There are 4 ways to turn a row about zero (a turn may also mirror it). The second row of each pair is the first, turned, with some noise. The first 40 pairs use one turn. New pairs use 3 turns, one after the other, and a turn may come again.
In the rows, zero is written as 128.
Known pairs, each followed by its turns in order:
[147  93 142 119 143 121 108  96 112]
[124 124 125 147 140  91 151 115  97] : J197

[ 99  76 158 151 136 107 130 137 138]
[125  78 109 128 140 144 139  83 153] : J923

[114 184 131 122 171  85 113 118 190]
[180  62  90 160 138 154 130 150 149] : J955

[125 136 142 175 136 131 165 153 108]
[176 148 151 145 151 120 110 107 148] : J432

[102  50 131 105  44 197  97 151 134]
[ 33 158 130  61 116 117 135  72 164] : J955

[191 145 119 124 172 107 122 139 170]
[125 135  73 147 154 174 124 168 159] : J432

[147  86  90  92 135 156 127 161 106]
[127 161 143 126  81 166 111 126 170] : J923

[117 103 124 132 114 138 107 136 123]
[105 138 137 115 130 139 144 127 142] : J955

[133 110 108 129 130 134 153 123 127]
[146 123 139 117 107 149 126 133 130] : J923

[137 163 149 146 126 159 116 113 159]
[117 131 119 133 156 119 161 168 115] : J923

[136 164 148  95 102 134 143  94 103]
[116 127 101 116 138  86  99 153  96] : J955

[144 123 102 154 109 107 106 124 122]
[121 141 150 131 148 153 105 144 143] : J955

[117 121  91 122 149 117 133 143  78]
[120 134 126 129 108 146  66 121 129] : J923

[ 96 184 155  86 111 117  87 144 133]
[144 147 124 120  79 152 177 161  88] : J432

[159 155 135 178 149 103 121 119 110]
[117 131  80 149 163 124 149 156 147] : J197

[109 103 108 100 141 163  56 138 109]
[ 91 154 112  87 143 102 133 138  62] : J432

[142 102 156 110 160  87 139 124 166]
[200 123 117 105 129 117 143 112 151] : J955

[170 155 130 133 154  98 107 126 117]
[133 160  89 122 131 139 142 154 160] : J432

[162 135 111 147 132 176 139 111 104]
[104 125 183 141 109  97 111 127 107] : J955

[ 78 142  98 126 113  68  82 157  56]
[ 82 217  93  91 108  75 114 137 144] : J197

[133 168 151  84 118 120 140  60 137]
[127 120 117 163  59 152 154 162  95] : J197

[150  99 127 170 134 184 135  88 147]
[126  67 125 176 148 138 121  90 131] : J197

[100 127 134  81  98 112 151 159 143]
[169 160 107  91 131 127 126  91 148] : J923

[142 152 154 165 150 116 158 102 147]
[121  91 134 108 137 119 153 143  72] : J923

[187 138 104 109 170  98 142 138 117]
[112 155  72 171 142 132 123 148 165] : J432

[125 161 106 108 104 169 145 131 125]
[ 85 112 116 152 131 107 104 111 111] : J955

[143  92 134 155 151 142 142 109  65]
[116 159 119 118 148  87 110  75 158] : J432

[180 107  66  71 166 108  79 111 140]
[ 49 133  56 130 145 115 124 186 136] : J432

[209 124 152 188 113 119 136  69 195]
[122  81 207 145 146 104 222 138  93] : J923

[169  78 143 179 160 172 105 151 125]
[124 115 155 155 214 111 140  83 135] : J197

[168 139  91 152 140 135 194 177 166]
[160  77 124  69 165 173 136 146 166] : J197

[102  96 165 121 175 158 125 196 120]
[134 165 137 131 182 161 140  88  73] : J432

[101 172 112 124 119 152 157  98 138]
[138 116 154 137  79 132  89 140 122] : J432

[143 158 100 114 134  63 121 149 104]
[115 167 155 122 129 110  85  93  97] : J923

[112 115 109 118 159  90 158 150 100]
[126 122 119 105 100 150  85  99 111] : J923

[110 114 122 119  90 150 128 109  88]
[ 79 137 119 131 105 135 125  86 122] : J197

[138 135 111 137 140 106 200 136 118]
[162 150 125 153 126 135 106  95  85] : J955

[138  98 180 105 149 156 128 103  83]
[124 147 152 172 122 122 188  83 100] : J197

[206  84  96 116 180  91 138 125  82]
[184 182 196 161 160  85 129 137 148] : J955

[123 125 147 137 120 115 155 115 141]
[155 128 110 137 120 147 122 119 123] : J197

New pairs. What belongs after each?
[111 139 163 139 116 149 155 173 128]
[124  94 143 129 170 132  94 125 149] : J432 J432 J955

[ 78  95 151 124 103 106 209 164  87]
[150  82 190 136 154  79 141  66  77] : J197 J197 J432

[111 156 127  89 128 164 106  82  91]
[144  86  88 114 112 121 189 159 127] : J923 J923 J955

[176 150 109 105 165  93 143 134  86]
[ 97 172 148 111 131 155 166 141  93] : J955 J432 J923

[147  88 137 113 107 126 118 130 147]
[ 93 102 123 130 100 112 134 121 154] : J432 J197 J432

[ 62 122  99  86 154 153 116 139  95]
[125 176 115 186 152 131 147 131 180] : J923 J432 J955

[162 131 125  74  64 126 105 158 133]
[131  80 139 110  59  94 152 120 102] : J432 J197 J197

[ 96 136  94 103 133 103 148  90 145]
[112  98 115  87 110 106 116 179 120] : J923 J432 J197

[110  89 145 104 171 100 153 124 109]
[106 114 156 107 110 172  86 127 150] : J432 J197 J955

[179 129 126 134 107  82 141 127  92]
[114 115 146  78 148 157 153 152 149] : J955 J432 J197

[148  98 122 125 177 104 182  73  71]
[ 86 165 101 168  62  81 148 109 167] : J923 J197 J197

[149 112 156 165 153 183 121 124 118]
[126 170 125 103 145 129 120  73 155] : J923 J432 J432

[129 123 195 163 188 129 138 164 147]
[181 143  72  99 113  71 117 115 148] : J955 J923 J955

[172 148 173 133 123 132  68 161 114]
[104 118 141 174 141 163 161 177 154] : J197 J432 J197

[ 97 125 113 127 122 103 175  90 138]
[121 111 168 105  88 146 123 116 100] : J432 J955 J197

[ 96 105 160  98 138 138 116 166 149]
[129 131 128  88  75  99 137 154 151] : J432 J432 J432

[136 124 125  75 147 118 142 101 126]
[130 142 153  94  95 143 110  99 104] : J955 J197 J923

[172 124 175 166 171 141  96  88 104]
[164 108 115 132 154  37 109 110 121] : J432 J955 J197

[ 93  85 102 173  76 156  95  68 128]
[123 124 103 113 132 151 144  76  31] : J432 J432 J955

[141 172 162 161 156 150 146 114  80]
[ 91 170 123 155  95 156 170  95 142] : J432 J197 J955

[136 157 139 130 105 140 152 145  82]
[ 88 126 131 160 106 151 145 120 123] : J955 J955 J955

[180 194 139  89 148 139  58 132 143]
[120 165 134 155 185 201 103  72 116] : J955 J432 J432

[ 99 152 141  96  95 140 143 132 124]
[112 140 129 107  99 102  97 114 130] : J197 J955 J197

[ 91 120 156  84 106 139 103 141 153]
[171 143  92 100 119  99 100 157 137] : J197 J923 J197

[ 90 143 107 136 139 113 125 106  91]
[127 132 129 140 111 129  98  97  79] : J432 J923 J923

[128 107 126 142  81  99 171 118 117]
[181 125 129 128 124 182 121 142 130] : J923 J432 J923

[173 123 127 115 108 132 109 174 125]
[130 114 107 101 121 105 185 139 136] : J923 J923 J197

[155  92 161 178 111 129 142 104 124]
[119 128 130 154  78 129 165  82 111] : J432 J955 J923

[ 65 100  84 165 154 128 153 123 147]
[ 74 113 150 112 171  87 133 150  91] : J432 J197 J923

[130 177 136 143 174  99 150  97 123]
[144 158 124 120 117 154 155 151 194] : J923 J955 J197

[160 166 148  75 132 135 103  23 108]
[194 139  66 172 176 127 171 159  70] : J197 J432 J197

[170 140 154 194  89 165 101 101 166]
[ 83 199 129 193 119 125 153 145 126] : J955 J197 J197

[117 128 124 129 160 136 100 112 128]
[120 148 108 134 135 121 118 161 128] : J197 J197 J432

[129 123  80 165 101  83 111 132 144]
[153 132 183 119 125 123 165 161 107] : J432 J955 J923

[135 173 166 175 134 143 183 124 138]
[143 116 169 120 104 116 108  70  92] : J955 J432 J923

[ 72 164 116 104 156 210 117 113 116]
[184 143 181 191 129 111 122 138  76] : J955 J197 J923

[154 135 159 175 121  68 111 122 159]
[171 133 130 126  99 196 116 155 153] : J955 J923 J197

[117  73 118 151 153  67 129 145 112]
[156 149  83 111 146  89 180 102 125] : J923 J955 J955

[138  85  85  78 116 129 143 119 138]
[127 150 158 114 168 106  96 102 169] : J923 J432 J955

[132 157 145  84  99 141  53  73  81]
[ 73  73 145 165  58  92 127 139 149] : J955 J923 J197

[174 156 193 157 131 137 150 107 163]
[132  52 130 122 166 118 148 156  97] : J923 J432 J923

[141 151 160 175  75  91 120 201 136]
[ 78  84 132  82 149 183 183 118 151] : J955 J955 J955

[100 150 164 146 163 134 104 156 112]
[108 119  87 136 120 172 142 110  90] : J955 J923 J432

[135 151 137 165 139 129 134 118 162]
[105 110 140 104 125 106 142 110 143] : J432 J432 J197

[124 111 124 136 160 180 140 146 133]
[130 126 140 109 128 128 151 128  61] : J197 J955 J197

[111 198 114 171 124 165 142 117 159]
[198 117 130 123 103 165 158 172 123] : J923 J197 J197

